There are 3 ways to turn a row about zero (a turn may also mirror it). The second row of each pair is the first, turned, with some noise. The first 21 pairs use one turn. New pairs use 2 turns, one after the other, and a turn may come again.
In the rows, zero is written as 128.
Known pairs, each followed by its turns in order:
[ 48 129 116 149 120  35]
[ 97 125  48 175  65  84] : gokav

[116 111 134  68 138  90]
[ 84 116 125 113 135  70] : gokav

[123 161 137 137 151  97]
[134 136 120  90 160 113] : Vime

[143 100  90 100 141 106]
[182 110 145 129 122 150] : Vime

[112 111 156 142 115 173]
[176 100 120 123 151 136] : gokav

[138 138 103 142 121 124]
[130 119 136 129 104 144] : sev

[125 144 122  76  91 107]
[ 73 116 105 118 157 122] : gokav

[124 160 117 124 125 129]
[151 107 135 127 122 131] : sev

[169 136 127 147 133 121]
[123 138 152  97 104 138] : sev

[151 124 117 166 113 126]
[137 140 139 163 129 153] : gokav

[195 111 146 163 110 149]
[144 180 101 186 124 114] : Vime

[ 82 147 172 137 109 128]
[142 116 147 150 187 134] : sev

[162  89 166 171 119 143]
[183 138 152 166 159 124] : gokav

[128 166 163 114 115 161]
[161 116 128  98 171 136] : sev

[145 162 125 133 163 152]
[135 114 108 125 128  79] : Vime

[ 91 107 113  55  33 199]
[188 142  14 153 169 176] : sev

[140 142 136 117 118 163]
[112 112 119 161 129 112] : Vime

[190 136 128 118 156 111]
[132 151 146  82  89 104] : sev

[135 120 160 145 136 134]
[117 147  97 128 123 127] : Vime

[168 120 111 125 125  92]
[174 146 136 139 151 140] : Vime

[142 162 116  94 109 109]
[ 78 140 117 114 147 137] : gokav

New pairs. What belongs after each?
[130  97 143 139 176 169]
[138 136 191 157 137 142] : Vime Vime

[117 102 135 138 113 162]
[131 110 134 104  96 141] : sev gokav

[128 120  99 105 104 172]
[167 122 117 174 140 123] : Vime gokav

[202  94 153 135 150 105]
[ 82  84 137 116 195 133] : sev Vime

[155 154 124 111  85 147]
[ 82 116 167 135 139 129] : Vime sev

[107 119 103 166 112 178]
[132 141 112 187  90 126] : gokav Vime

[117 141 162 105 168 174]
[155 126 182 121  98 164] : Vime Vime

[117  55 142 158 150  60]
[135 221 153 102 166 140] : gokav Vime

[ 87 123  99 134  86 164]
[142 129 133 158  64 142] : gokav Vime

[157 121 119 126 159  94]
[168 122 117 154 145 109] : Vime Vime

[ 96 160 106 138 108 125]
[ 87 149 121 108 129 151] : sev sev

[120 119 155 131 159 166]
[146 165 123  97 113 110] : gokav sev

[ 97 136 142 103 187 102]
[140 148  68 129  98  95] : Vime sev

[155 141 104 148 148 132]
[146 152 101 143 149 136] : sev sev

[155 129 145 123 125 178]
[143 142 161  91 144 108] : gokav gokav

[107 131 122 123  81 153]
[146 125 170 120 114 161] : sev gokav

[106 105 139 142  75  95]
[ 79 110 145 151  93 147] : gokav sev

[163 165 149  95 138  98]
[ 96 171 133 128 169 106] : sev gokav

[100 112 132  86 117 118]
[111 140 118 171 112 103] : gokav sev

[151  97 133 132  95 131]
[164 147 142 135 108 115] : gokav gokav

[161 143 138 150  95 179]
[103 107 108  65 138 119] : gokav sev

[124 130 119 131 128  81]
[121 129  92 147 108 144] : gokav gokav

[180 125 130  68 122 123]
[170 162 110 139  81  97] : Vime Vime

[125 147 154 139 131 120]
[111 125 122 110 104 124] : Vime gokav

[123 154 112 104 105 150]
[161 128 131 162 116 122] : sev Vime

[169 137 120 125 139  98]
[167 134 105 132 142 102] : Vime Vime

[137 138 153  86 103 125]
[164 113 150 125  93 129] : Vime gokav

[160 130 162 120  81  99]
[162 114 153  71 136 125] : sev sev

[ 95 142 141 178  92 115]
[ 82  96 121  92 155 123] : Vime Vime

[172  89 151 172 130 160]
[169 188 158 130 154 129] : gokav gokav

[106 129 104 189 120 119]
[ 92 123 115 135 179 157] : sev sev

[ 58  98 155 108  96  95]
[ 92 108 154 188  72 113] : gokav gokav

[114 119 128 135 145 133]
[125 119 140 141 135 141] : Vime Vime

[115 100  97  81 131  90]
[133 120  82 180 102 132] : Vime Vime

